Each new row is followed by what is left after taking away its nearest point in the smallest flat space through zero that holds the last named rows.

k500:
[[-57  14 -14  10  10  -8  -9 -11  -8 -24  -4 -37   9  -4]
 [  0  51  -2 -22 -11 -26  19 -50   5 -34  -6  -8 -15 -15]
 [-35  46  26   0 -20  47  22 -12 -15  -7 -34 -20  16 -28]
 [-10  51 -20 -22  10 -14  20 -37  14  21 -17   4  20   3]]
New rows:
[-33 -29 -29   6  26  31   6  16 -14  20  31  13   9  33] | [-13  -3 -14  -8   6  26  22 -10 -14  -7  28  16 -11  17]
[  2 -32   7  -3   4  16 -15 -16  28  25  26  15 -27  10] | [-18 -11   9  -4   0  21  -9 -28  24  15  16   2 -23   1]
[ 12  29  19   8   6   6  17 -30 -18 -23 -14 -29 -34  30] | [ 13   8  10  15  18  10   8 -10 -15   3 -11 -21 -22  44]
[-17   2   0  34 -15 -32  10  -8  -9 -13  33 -10 -20  10] | [ -8   9   6  30 -17 -11  20  -2  -7  15  21   3  -6  10]
[ -1 -22   1 -31 -17 -22 -18  33 -31  -5  12  26  23   5] | [-11   0   2 -36 -20 -19  -9  19 -31  -9   3  20  27  -2]
[ 30  24   9 -25  -4  -9 -24  -4 -15 -31  12  27 -22  17] | [  0  22   3 -15   6   8 -29   9 -19 -12   2  17   0  21]

k156, 4 rows:
[[-18  18  11  40  23  18 -21  33  28  -4  14  58  20  14]
 [ 21  13  -8   2 -10 -27 -24   2  20   6 -15  56   7  -3]
 [  9   8  13  -1  38  37  19 -15  24   0 -46  37   4   1]
 [  1  12  70  18   2  17  38 -17  34 -25  16  55  -6  37]]
New rows:
[  1  10  43  28 -12 -18  25 -33   6 -51  -6  16 -27 -26] | [-10   8   6  33   2 -13  -1 -11  -5 -38 -12  -2 -16 -43]
[  6   0  17 -13 -14   1 -11  16  31   9  24 -12 -11   5] | [  9   0   9 -18  -3   9 -11  13  32  13   7 -12  -9  -1]
[ 23  25   0 -22 -16   0  19  36  -1  20 -10  -1  31  -4] | [ 18  24   8 -19 -15   6  25  36  -2  16  -2  -6  30   1]

k485 (4 x 14):
[[-10  36   1 -11   9  35 -14  -1 -42 -28  52  -6  -2   1]
 [-43 -21   2  12   0  13  36  -9  17  15  30 -11  10  24]
 [-32  41  34 -32   9 -22   1  26   0 -26  27  20  27  13]
 [-31  35  16  49  22 -22 -31 -16 -37 -12  18  41   4  24]]
New rows:
[ 14   8  21 -11 -55  -9  -7  43 -42 -14 -21  19  19   2] | [  0 -13  11  10 -56   7   9  27 -38   1 -10   8  15  12]
[ -2 -14   9 -22  -9 -23  -9  -6  -7 -49  36 -37  24  -7] | [  3 -28   2   4  -9 -33 -14 -18  -4 -36  16 -30  17  -5]
[-26 -25   0  36  12   3  -5 -24 -26 -25 -10 -19  -9 -10] | [-21 -18  10   4   8  -7   1  -5 -11 -32 -16 -21   0 -17]
[ 16 -34 -18  26   4  18  14 -19  37  15 -34 -55   2  -1] | [  1  12   5  13  16   4  -7  -5  14 -14 -12 -32  15   5]

k827:
[[ -4 -15  20 -12 -33 -19  23  51 -21  19  50  -4   0  35]
 [-22   1  16  21 -16 -23  -2  34   6  21   0 -24  -1  24]
 [  9   6  29  38 -17  -3  31   3 -28 -28  35  -2  -4  38]
 [-44 -16 -13  14 -19  28  33  25 -20  22  15   4 -20  47]]
New rows:
[ -5   6   7  49 -17  10  10   3   1 -20  15  -2 -24  49] | [ 10   0  -8   2  -7   3 -13   3  17  -6   6   6 -14  11]
[ 13  -4  -2 -11 -17 -36 -23  15  -5 -49 -12  45 -13   4] | [ -8  -7 -12  -4 -17 -26 -21  19  -2 -37 -23  42 -20  13]
[ 21   3  -1 -49  17 -14  -8   3 -30  49  13  49   7  13] | [ 10  19  10   0  23 -16 -10 -11 -24  35 -10  33   3  25]
[  9   9   8   4 -14  16   1 -13 -15   8 -14  -5  32  32] | [ 12   7   4  -9 -12  13  -5 -11 -10  14 -16  -4  35  23]
[ -2 -14 -16  11   1  46  -6  -2 -11  -2  -5  15  -2 -11] | [  7  -9   3  14  -6  19 -15  14  -6   0   1   1   6 -11]
[-37  11   9  28   6  -7 -10  -2 -22  -4  12  -1  49   8] | [-31   5  -1   5  10  -1 -13  -5 -21   0  14   9  51  -5]

k628:
[[ 12 -24  -1  35 -14  -6  -2   6   5  10  16 -18 -21 -26]
 [ 35  16  18  11  35   6  -1   7 -20  11  26 -30   0  -9]
 [-17  12   5   7 -16  13 -48 -12 -36  11 -56 -46   7  31]
 [ 12 -24   3 -26 -11  25 -24  16  -1  24  -6  34   6  12]]
New rows:
[-26  26  -9 -33 -24  22 -19 -22  32   4 -34 -12 -16   2] | [  1  23  -1 -23  -6  22  -8 -12  33  11  -1 -16 -23 -17]
[ 27   6   3  -9  17   4   5  32  32   0 -21  30 -33   4] | [ 18  15   3   5  14  -2   1  23  24  -5 -33   5 -35   6]
[-29  31 -16  31 -15   1 -14   4  16  32 -16  32 -32  16] | [-13  42  -8  29   7   3  -7   7  10  33   1  26 -29  13]
[ 24 -33   9  33 -21  24  32  18  -2   8  -9  -1  29   8] | [ 14 -15   8  25 -12  19  40  10  -4  -4 -15  -3  37  16]
[ 26  15  19   4   1  23 -17  -3  32  26   5 -20   2  -5] | [  7  19  10  -1  -7  14  -6 -11  43  12  -3 -10   4  -2]
[ 25  30 -14 -25  12   8 -24   9  34  -3   8  -1  32  27] | [ 18  15 -21   1  -7  -3 -23   7  41  -4   8 -14  17  12]

k924 (4 x 14):
[[ 28 -30  56  -9  12 -39  30  33 -16  -3  -7 -17  22   3]
 [ 34   7   9  -7 -12 -51   8  46  -8 -15 -18   4  21   4]
 [ 36  18  58 -16 -19  -1  30  32  21  13 -30 -47  32  25]
 [ 45  22  -3  33 -32 -29  15  23  23  18  -3 -13  47  10]]
New rows:
[ -9  30 -14 -23  12 -11 -46  -2  22  35  -2  -2 -13 -10] | [ -1  10   6 -16  21 -24 -33   1  15  39   5  -7  -3 -12]
[ 20   3  11 -10 -15   6  -7   6 -13   0  25  -3 -22   5] | [ 21   3   7  -5 -16   6  -7   4 -11   2  28  -2 -20   4]
[-23  -9   9  -3  -7 -38  28   0  14   3   4   5   3 -24] | [-29   4   3  -8 -13 -22  22  -5  22   4  -1   2  -3 -20]
[ -1  10  -5 -24  -2  14   4  -1   2  -5  49 -15  -5 -41] | [  8  15  -2 -25  -7   4   6  10   3  -7  43 -17   1 -38]
[  8   6  16 -10   2 -23  10   5   4  21   9 -48 -19 -22] | [  1  12  -6  -7   0 -23  -1   0   3  16  12 -35 -26 -26]
[  4 -11  -5  -8  28  -5 -37 -14 -38  18 -22  14  49  12] | [  3  -2  -4 -11  23   6 -37 -16 -31  21 -27   7  49  16]

k816:
[[ 14 -12  -2  11   5  19  20 -25  29  15   8   6  -5  17]
 [ -7  -7  -3  46 -35  14 -13   2  -5  -8  32   5 -36  10]
 [-11 -44  -8 -44 -15   9   7   9 -10  22  21  17   5  27]
 [-25 -18 -12   0   5  -6  25 -11   5  -5  48  11   3 -11]]
New rows:
[  5 -19 -13   4   8  15   2 -29  49  -7 -49 -12  -5   4] | [-21 -25 -18  -3  -7   1  -9  -8  21 -20 -25  -9  -8  -8]
[-14  -2  21  12   5 -49  29  17 -24 -13  20 -42   3   8] | [  5  -9  24  12   1 -32  29  10 -11   3   6 -41  -2  29]
[-27  -2  -5  -1 -41 -13 -10   6   5   2 -49 -39  -3 -12] | [-32 -14 -11   0 -33  -9  11 -10  20   7 -27 -32  -1 -11]
[  1   1   9 -49   5  12   6  -2  48  28 -30   5 -49  -3] | [-19  10   6 -31  -2  -1   0   7  33   8  -8   3 -56 -23]

k566 (4 x 14):
[[-12 -13  27  46  24  11  10  15   4  34  27  23  -4  16]
 [ -4 -19  42   7  -1   0 -19  34  21 -26 -12  10  -6 -32]
 [-41 -16  63   2  18  22   7   6  -7 -17  -3  16 -57  -5]
 [-24  21  26  20  28  -4 -21   5  43  18  44  32 -23  -6]]
New rows:
[ 17 -38 -32  27   9  26  28  60 -12  28 -26 -13   2 -15] | [ -2  -3 -38  -4  15  18  12  34   8  18 -10  -8 -28 -22]
[-13  -1  39   0   2 -11  -1  20 -31   8  20  10  -4  -7] | [ -2  10  15 -12  -6 -19  -5  11 -30   7  18   2   8  -7]
[-19 -17 -19   4  20   2 -17 -21   8   1  -9  -7  46  56] | [-29 -19   2  -5  20   3 -26 -14  17 -17 -15  -3  30  41]
[-20   9 -27  -2  -9  26 -31  26  -8  25  29  -6  11   9] | [-24   0 -15 -10 -14  30 -29  29 -15  10  15 -10   2   2]
[-20  38   8  11  10   8 -32 -42  32 -10  38  14   9 -28] | [ -7   5   9  19  -3  21  -7 -33  -7 -14   7  -2  23 -18]

k90 (4 x 14):
[[-13   0  42 -34 -14 -62 -43  21 -13   7  -9  -8   3 -11]
 [-17   1  13 -36  -7 -42 -18 -17 -22  -9  -3  32 -47   1]
 [ -3  36  60 -17  -4 -46 -27 -17  -4 -21  16  -4 -69   7]
 [  8  32  38   2  -4 -28   9 -70 -27  -3  26  12   5 -11]]
New rows:
[-15  -5   9  -8  60 -10  17  46  36 -26  12   2 -44   1] | [-12  -7   9  -7  55 -20  27  14  15 -12  17  11   7 -15]
[  5 -19   6 -20  -4 -15 -19  13 -15 -22 -20  57 -12 -56] | [ 21  -3  15  10   3  12  -7  14   4 -25  -8  29  -2 -52]
[ -7  17  19 -10  19   8   4  33  -2   5  18  16  -1 -11] | [ -7  15  13  -9  19  11  10  24  -6   6  19  22   4 -12]
[ -1 -33 -23  -3  11  11 -18  12 -13 -19   9 -13 -14   6] | [  4 -22  -7   1   9   3 -17  -6 -19 -17  18 -17  -1   0]
[ 13  -5   5 -11  -6   1 -46 -31  -4  -6  30 -31  -6   3] | [ 10 -19 -18 -12  -5  13 -40 -23  -3  -3  22 -23  -2   4]
[-12  -6 -16  10   4 -17  -4  -8  -6  21  36 -25   9  32] | [-15  -9 -20   5   4 -18  -5  -5  -6  19  33 -20  -1  34]
